There are 5 ways to turn a row about zero (a turn may also mirror it). The second row of each pair is the first, turned, with some noise. The first 45 pairs use one turn. New pairs use 2 turns, one after the other, and a turn may come again.
Known pairs, each followed by its turns in order:
[  9.8 -45.4   9.2   3.9   5.5  65.2 -65.2   3.3]
[-64.5  -1.1 -23.9 -61.1  41.4  -9.2   4.5 -20.2] -> zema

[  0.6  -7.9  25.9   3.8  17.5  19.9  11.3 -10.9]
[ 26.0  11.2   1.7 -24.1  -8.9  10.2   7.1  -0.5] -> Savut

[ 41.7 -43.3  12.7 -16.7  20.6   0.1  20.8 -21.8]
[ -1.6 -29.9 -22.9  10.2  53.0  -5.4  28.1  19.4] -> gug

[ 32.8  -1.0 -38.6 -21.0  35.8   1.0 -25.8  -2.2]
[ 19.4  13.1  28.1  43.3 -25.6  20.9 -10.8 -22.3] -> degis

[-51.8   6.1 -13.0  -6.7   2.8 -10.9  12.3   1.3]
[-10.8   1.2  27.2  20.5 -18.4  33.5 -26.5   4.8] -> gug

[-17.9   8.7  -1.1  -2.3   3.3  -5.0 -11.2  -1.9]
[ 2.2 -4.9  0.4  6.5  2.3 -9.3 -5.4 16.6] -> zema

[-0.1 -8.9  2.2 -7.9 17.8 -6.1 14.7 -3.2]
[ -0.6 -15.2  -5.0  10.7  16.9  12.3  -1.3   0.0] -> gug

[ -9.7  23.5  -9.1  43.7   0.2  -2.2 -18.2  19.1]
[ -7.8   7.5 -49.4  17.1  -7.9  10.2  -6.1  22.4] -> zema

[-19.6  -0.2 -26.2  -4.9  25.4  -6.4   5.7  -3.9]
[ 18.9 -10.2  -4.7 -10.2 -13.9   4.5 -30.5  13.1] -> zema

[  3.4  -3.1 -20.6 -10.1   7.3  16.7  65.2 -40.7]
[-20.3  46.0 -38.8   2.5  28.7   9.6 -11.7 -35.0] -> degis

[ -8.0  54.0 -13.1  46.4 -42.9  21.2   9.0  -7.4]
[ 33.8 -44.7 -14.9  30.0 -18.1 -35.7  -9.3 -38.8] -> Savut

[-10.2  -5.0 -10.7 -15.5  26.0   0.0  31.2  -5.8]
[-10.7  -0.8 -33.2  19.0   6.5   4.9 -24.6 -14.6] -> degis

[-21.2 -24.9   8.8  25.2  42.3 -13.3   0.1   9.2]
[  9.3 -55.0   2.6  12.3 -16.0  18.4  -7.5  -1.6] -> gug

[ -9.4   1.9 -21.4   5.6   7.9  19.9  15.0   3.0]
[23.6  9.2 11.5 23.5 -3.2 -1.3 -0.8  4.3] -> gug

[ -1.9  -5.4  33.7   6.9  -9.3  37.6 -15.0 -30.7]
[ 1.7 10.2 -8.2 -2.1 24.8 26.3 37.4 21.0] -> degis

[ -0.6  18.1  59.2 -24.9 -35.4  18.5  30.6  -6.0]
[ 51.2  15.7  27.0   9.8   9.5 -26.7  46.5  -6.8] -> Savut

[-37.6  18.1   9.2   8.9   9.3 -20.0  17.6  40.1]
[ 21.5   3.4  -1.3  11.0   1.6 -32.3 -37.2  33.4] -> Savut

[-12.5   8.0   8.3  -6.3  13.4   0.7  15.5  33.8]
[ 20.7 -12.5  12.8  -8.6  11.4   9.0 -23.5 -14.7] -> gug

[-13.6 -32.7 -65.2 -64.4  -1.1  65.2  10.3  -2.8]
[ 41.0 -36.6 -10.2  40.1 -58.2  32.4 -37.9 -61.8] -> Lepem

[-42.1  49.0 -10.6  19.5  38.6 -15.7  -9.3  -3.5]
[-11.7  -0.7 -33.9  37.4 -33.6 -39.8  21.6   7.6] -> degis

[ 17.9   7.8 -45.6   3.4  21.6  -4.3 -19.2  16.2]
[-34.1  -6.5 -41.2   4.3  -1.8   9.8 -11.1   3.3] -> Savut

[  2.4 -15.6   4.1  25.6  23.5  34.9  15.2 -31.5]
[-29.7  -5.1 -11.6  -8.1 -23.0  -2.2 -27.0 -39.7] -> zema

[  1.9 -12.6  14.4 -18.1  -9.1  17.4  -3.1 -22.7]
[ 11.0 -38.4   4.8  -5.1   6.5   8.4  -9.8  -1.7] -> Lepem

[ 20.8 -38.2  -8.2 -10.7   4.6  -1.5  -7.3 -10.4]
[ -1.7 -13.4 -18.7   3.0   9.8  -2.4  20.5  31.4] -> gug

[-51.7  -4.9  44.3 -17.1  -1.0   7.5   2.6   7.5]
[ 33.9  23.3  42.0   2.5 -23.7  -8.0  -2.5  29.6] -> Savut

[ 19.2   0.4  -4.8   8.3 -15.2 -20.9  11.3  -1.3]
[13.4 24.4 10.5 16.1 -3.0 13.4  3.6 -5.1] -> zema

[-16.2  11.4   9.0 -12.7  -0.7  -3.8 -23.2  12.0]
[  4.5  -3.5 -10.1 -19.9   7.0 -19.2   6.4 -16.5] -> Lepem

[ 12.4  15.2  13.5  -3.7  65.2  -7.1 -10.4  19.8]
[ -0.2  19.5  -7.7 -31.0 -39.6  -7.3  47.4   0.1] -> Lepem

[ -1.6  -0.7   4.1  -6.0 -15.8  -3.6  31.6  -4.0]
[-16.7   6.2 -13.3 -20.3  13.6   0.4  -9.9 -13.2] -> degis

[ -4.7  -4.2  32.0 -12.5   1.3  -0.6   9.7  14.6]
[-18.6  -3.9  -4.6 -30.4   5.2  18.1  -4.4  -2.9] -> Lepem

[  8.4  27.2   3.6  14.8   7.9  65.2  -3.3 -42.3]
[-11.1  17.4   6.8  55.6  -0.1 -55.4   8.7 -13.2] -> gug

[-46.1   1.5 -20.0  15.2  12.1 -10.9  -4.3   8.5]
[  5.6  -4.5  18.7  16.6 -37.3  23.5 -20.7   5.8] -> gug

[-11.6  25.8  -8.2  35.8   9.8  -7.3  57.9  17.4]
[-29.0  38.3 -29.0  30.1  12.5  28.1  24.0  12.3] -> Lepem

[ 27.9  25.6 -23.8  -9.6  -3.9 -46.8  -9.9   8.2]
[-36.4  14.9  20.6  16.6 -16.2 -47.3  -0.6  -2.9] -> Lepem

[  9.9   9.9  32.3  -2.2 -22.6  65.2 -19.2  11.4]
[-56.2 -13.5  -7.7 -17.0  -3.3 -20.5  48.2  -7.5] -> zema

[ -9.0 -43.0 -51.0 -12.7  13.9  -0.6   8.2 -20.2]
[ -6.2  21.4  15.9  46.1  38.1  -1.2 -31.4 -18.0] -> degis

[-38.2  34.2  32.7  10.6   1.8 -41.2 -19.0  10.6]
[-23.0  15.5   0.9 -32.2  46.0 -27.3  36.7 -21.7] -> Lepem

[-46.0  35.3 -38.7  12.3 -31.7  -8.8 -12.1  -0.2]
[-11.6  -7.2  -2.5   9.1 -22.3  29.7 -10.5  70.4] -> zema

[  4.0  -6.7 -19.4 -41.6   2.9  -9.4   3.7  -0.2]
[ 23.3   2.4  30.2 -24.7   5.4  -8.0  -4.9   8.0] -> zema

[-10.0 -43.5  14.7 -32.9   1.8  -9.4   1.6 -34.9]
[-27.2  -4.6   6.2  20.4  33.5  36.5 -13.3  23.0] -> degis

[ 12.1   4.3   0.2 -37.9  19.0  26.1  -0.5  -1.7]
[ 10.3  19.6 -15.2   5.0   5.0  23.8  31.9  10.1] -> Savut

[  2.8  31.3 -13.7 -17.1   0.1 -43.5   7.6  -8.1]
[-43.1   4.7   1.4   2.9 -34.4 -11.6 -14.4 -11.8] -> degis

[  4.4   8.7 -23.0 -20.6   1.9  65.2   3.5 -12.2]
[ 27.2 -40.9 -37.6  25.8 -25.5  12.6 -11.4  -5.7] -> Lepem

[  9.7 -28.3 -25.4  -0.4  -8.7  18.2 -18.5  54.5]
[-36.2 -23.8 -23.3 -22.0  -8.5 -10.6  23.7  43.9] -> Savut

[  7.7  -6.6  -6.1 -25.7  41.3  -0.1   8.6  -6.0]
[  4.1  31.2 -11.4  -6.3  14.8  37.3  -2.8  13.5] -> Savut

New pairs, each followed by its turns in order:
[ 14.1  -8.8   1.6  -7.7  22.9 -10.5  46.6  25.8]
[-1.1  5.4 51.1 29.7  3.1  9.4 22.4 -7.8] -> degis degis

[ 19.2  -5.1 -23.7 -12.3  -3.3  23.7  20.3   2.5]
[ 18.0   6.7  -9.9  16.5  14.9   4.2 -22.1 -26.6] -> Savut degis

[ 19.5  -9.5   6.5  -9.3 -20.2   3.7  -5.4 -20.4]
[ -9.2 -27.2   2.7  20.1  -6.5 -18.0  -3.6   4.2] -> zema zema

[  4.1   1.8 -14.5  63.4  -1.5   2.1 -15.1 -13.7]
[-13.7  13.1  31.7  25.8 -23.3  49.4   1.2  -7.2] -> gug zema

[-15.1 -20.5   0.8 -37.3 -19.2  -2.2  -0.4 -10.5]
[ 15.8  35.7  15.2 -27.4  -4.3  -1.3   9.1  14.7] -> zema Savut

[ 4.9  4.3 -7.3 -0.2 11.2  3.6 15.8 65.2]
[ 49.5   8.0 -18.6 -20.5  -9.8  35.6 -18.1   8.6] -> Savut gug

[ -5.8  -2.7  -0.8 -20.0  -1.0  65.2  -7.8   1.9]
[  9.6 -12.1   0.9  25.0 -26.1  44.7  14.6  35.0] -> degis Lepem

[-17.9   6.5   4.5  -8.1 -16.5   1.1  -6.3 -31.0]
[ 16.3  -0.9  11.2 -20.6 -11.2  -8.2  12.2 -25.0] -> Savut Savut

[-22.5  14.1   5.6   2.5 -21.4   3.3  15.6  30.4]
[ -9.3  -1.5  -2.3  -9.7 -10.6  36.0  24.9  11.5] -> gug degis

[ 25.3  40.2 -65.2 -12.5  -3.3 -65.2  -7.3 -28.2]
[  8.0 -54.1 -58.4  65.5 -29.3  24.5   7.6   3.5] -> gug Savut

[-11.9   3.2   4.8 -18.8  52.6  14.0 -10.1  12.2]
[ 12.9 -17.3  14.7 -10.4 -20.6  -5.8  27.2 -43.9] -> Savut degis

[  9.8 -11.1 -65.2  -1.5  -3.8  14.5 -19.3  -5.1]
[ 11.3  37.3  31.6 -30.8 -17.8  -7.8  11.8  29.6] -> Lepem degis

[  1.3   8.5  -1.8 -20.3   2.0  11.2  -1.1  25.6]
[-19.8  22.6 -10.4   3.7  -1.3  -3.7   7.4  -8.4] -> gug Savut

[ 19.3   4.2 -11.4  65.2 -24.2  -2.1  20.8 -65.2]
[ -0.4  80.0 -29.5 -25.3 -18.1  19.8  14.7  30.7] -> Lepem Lepem

[ -9.8  13.6  37.4   7.3 -12.7 -22.8   5.2  21.4]
[  4.7 -21.7 -10.5 -40.7  15.3 -10.2 -18.7  -5.2] -> zema Savut

[  2.4  13.1 -24.3 -63.8  -9.9   1.9   7.7  -2.4]
[-12.9 -11.5   7.0 -55.0  41.6  -9.1 -16.0 -13.3] -> zema gug

[-27.5   5.5 -12.3   6.9   0.7  12.7 -14.3   9.7]
[ -7.1  -4.5  -5.0 -11.5  21.6 -16.7 -18.4  18.1] -> gug Lepem

[  0.8  -3.4 -35.1  -0.5  -8.1  -8.2 -38.7  38.3]
[-25.0 -14.2  17.7   8.8  10.4 -50.5  14.9   8.2] -> Lepem Lepem

[-16.3  22.1  11.1  37.0 -15.8  -6.3 -13.8 -19.1]
[ 41.3  -2.6   4.7  16.9 -16.8   7.2  21.2  13.4] -> degis zema

[  3.4  10.0   1.2  -8.2 -46.4  22.6  -4.2   8.0]
[ -4.2  16.2 -10.1 -29.6  18.9  -9.4 -37.4   9.3] -> Savut degis

[-18.8   6.3  -3.5  18.0 -26.2  65.2  31.8   4.3]
[ 26.4  -6.6 -11.9 -19.5  39.6  -2.3  57.6  21.0] -> Savut gug

[ 15.1  65.2 -41.5  15.4  -0.4  -7.1   1.5  -4.5]
[ 24.6  52.0   9.6 -47.5 -16.8   4.4   5.1 -32.8] -> zema gug

[ 29.7  40.5  -8.5 -41.6 -10.3  -3.5  12.4  10.4]
[ 14.0  10.5  26.1  11.8  45.8   1.8 -12.3 -35.1] -> Lepem Lepem

[  3.3 -20.1   6.5  18.8  -0.3   7.7 -15.9   3.8]
[-11.7  11.8 -22.3   3.8   7.3 -15.0  12.8  -3.7] -> Lepem Savut

[ 11.3  -1.3  -2.6   0.7 -30.8   3.8  22.9  -3.4]
[-17.4 -10.7 -15.1   2.4  -3.5  18.5  22.5   4.4] -> gug Lepem

[-2.2 11.2 10.5 -7.6 -5.4  4.8 21.4 -4.9]
[ -3.3  -8.9  -8.6  10.0  -5.6 -23.1 -20.4  -4.3] -> gug zema

[ 65.2  29.7   9.5 -11.5   0.9   9.3  20.1  -4.6]
[ 17.1 -29.0  -8.4  -6.3  23.4  51.9  22.7  32.4] -> Lepem zema

[  8.5  20.7 -19.9   4.5  17.2 -42.2   9.5 -15.8]
[-23.1   2.4 -24.8   1.2 -17.7 -30.4  11.0 -32.5] -> zema Savut

[ -0.7 -28.2 -17.2 -14.8  47.6  -8.1  10.8  25.7]
[ 27.8 -10.6  10.9  33.8  -4.4 -15.4  37.2 -27.0] -> Lepem Savut

[-65.2   7.3 -15.6   2.1  -5.0  55.7   4.6 -25.5]
[-20.7 -51.2  16.6 -21.6  53.5  32.9  16.8  20.8] -> zema zema

[ 14.6 -17.9  -0.2   7.0   5.1 -25.7  -4.3 -58.2]
[ -8.6 -23.1 -35.3  15.5 -28.4 -21.7  24.0  31.5] -> degis zema

[ 46.2   3.4  -9.1   0.3 -20.9   8.3  10.0  14.1]
[-29.6  18.7  -5.9  -0.3  29.8 -26.9  -8.6   6.2] -> degis gug

[-23.4  -6.7  23.5   3.1 -53.6  -3.2  14.7  18.8]
[ -7.8  28.8 -17.3   6.8 -39.6  38.7 -20.0  12.6] -> Lepem Savut

[-11.9  -2.7 -65.2 -36.9   6.0  -7.9 -11.5  12.2]
[-44.4  27.8   8.6  51.6   6.9  19.9 -22.2   3.2] -> Lepem zema

[-4.6  4.1 12.4  6.2 20.0 34.0  8.9 -2.9]
[ -0.6  25.7  16.3 -16.5 -12.3   5.1  19.8  -0.3] -> Savut zema

[  4.6  40.7 -45.1  -3.3  -0.5  13.7  10.1  12.2]
[  5.9  -6.6  29.1  21.0  18.9  16.0  -9.7 -47.2] -> degis Savut

[-18.2  21.2  11.2 -65.2  31.6 -18.0 -65.2  16.3]
[-46.3  58.3 -16.1 -14.0  43.8 -21.6 -35.3  35.1] -> zema Savut

[ 29.9  45.8  12.2 -31.5  -8.5   6.4  39.8 -17.7]
[  6.9  -3.3  -2.3  11.7 -18.1 -19.6  71.7  -5.6] -> gug Lepem

[47.5  0.2  4.8 -2.0 39.6  9.8 47.0  7.4]
[ 13.5 -31.6   0.9 -40.3  33.7 -28.6  22.9 -31.9] -> Lepem degis

[ 21.2  35.1 -10.5  -0.2  65.2 -16.1  -9.9 -17.1]
[-41.7  26.9 -10.7  21.4 -18.6  44.0  27.9  27.6] -> degis zema

[-37.4 -26.0 -27.2   7.6 -17.1   3.8  65.2  -9.0]
[ 58.0  -9.1 -44.2   8.1  11.0  10.6  29.6  25.9] -> Lepem Lepem

[ 38.3 -37.9   9.7  -9.3 -65.2  24.6  -7.4   3.2]
[-24.1  -5.4 -52.3 -13.8  40.5   3.8 -47.1   7.6] -> Savut degis

[ 27.2 -63.4 -26.8  -9.4  28.5  -9.4 -30.2  22.5]
[ 35.8 -17.9  36.0 -18.9  10.3   3.6 -51.8 -42.0] -> gug degis

[-22.0  -9.6   1.8  29.3 -20.8  -6.7  28.3   3.2]
[  0.4  10.3 -30.6 -20.4  24.2  17.1  12.6  13.4] -> gug degis

[-15.3  12.0 -38.2  24.2  12.8  12.8 -15.5  21.1]
[  6.8 -22.7  32.0   5.0   5.1  -8.7   0.4 -40.5] -> zema degis

[ -5.5 -11.7   6.6 -11.0  17.8   8.6  -8.7  23.7]
[-13.7   8.6   2.4  -6.9  23.3  23.6   0.2   8.0] -> zema Savut

[-23.6  59.1  27.2  26.7 -16.9 -24.5  -7.9   4.5]
[  5.8  70.3 -13.9  16.9  17.6   4.4 -14.1  15.0] -> zema Lepem

[-25.1 -29.5  -7.4  -8.4 -35.9  10.1   2.2   4.2]
[ 19.7 -25.5 -12.0 -26.6  22.9   5.0 -20.0  18.2] -> Savut degis

[ -5.6  16.7 -55.8   5.5   0.6  51.9  -8.1   1.4]
[ 13.9  24.1 -35.2  10.3 -24.7   1.1  55.9  -8.0] -> Lepem gug

[ 62.7  -7.5   2.4  -0.4  -7.7 -35.1   5.2  12.3]
[  1.5 -31.8  -8.2  17.3  31.1  -0.6  33.5  40.4] -> Lepem zema

[ -0.3 -42.5 -29.3  -5.2  12.5  11.9 -29.4 -27.0]
[ 29.7 -19.4   3.3 -27.0  10.7 -38.1 -25.1 -13.9] -> gug degis

[-20.6  44.6 -65.2  18.4  -7.6  39.1   3.9   1.8]
[ -8.5 -39.8   8.2  46.6  -5.2 -28.1  49.4  44.4] -> zema Savut

[ 11.4  59.4  34.4   4.7 -15.8  10.7  50.9  11.0]
[ -8.6  13.7  26.6 -10.4   3.5  35.4  63.1 -37.2] -> zema gug

[ -6.1 -17.3  -1.4   2.2 -18.1   2.4  -0.6   0.9]
[ 3.0 -0.2 18.0 -2.0 18.2  4.5 -3.4 -9.4] -> gug gug

[-54.6  52.4  -7.0  -6.0 -14.3   0.6   6.5   9.3]
[-29.2 -17.4 -11.9 -31.7  -9.8 -42.3  -9.4 -28.5] -> Savut Savut

[-16.5  -5.0  23.7   3.1 -25.3  34.3  -9.2 -41.1]
[ 29.1 -33.8  -9.5 -11.6 -42.6 -11.6   1.8 -22.7] -> degis zema

[ 10.3  -2.8   9.5 -26.0   9.7 -55.3  -9.3  19.6]
[-15.9  -8.7  30.2 -38.2 -38.4 -13.7   0.9  27.4] -> degis gug

[ -6.8   1.6  16.3   2.0 -19.8  26.1  -5.1 -65.2]
[-44.4   7.2  26.6  23.6 -11.6   4.6   9.0 -46.1] -> Savut zema

[  4.5 -16.4 -40.0   9.5  12.1 -54.1  -7.0 -28.9]
[-28.0   7.1 -11.4 -33.4  42.2   2.7  27.4  39.6] -> Lepem Lepem

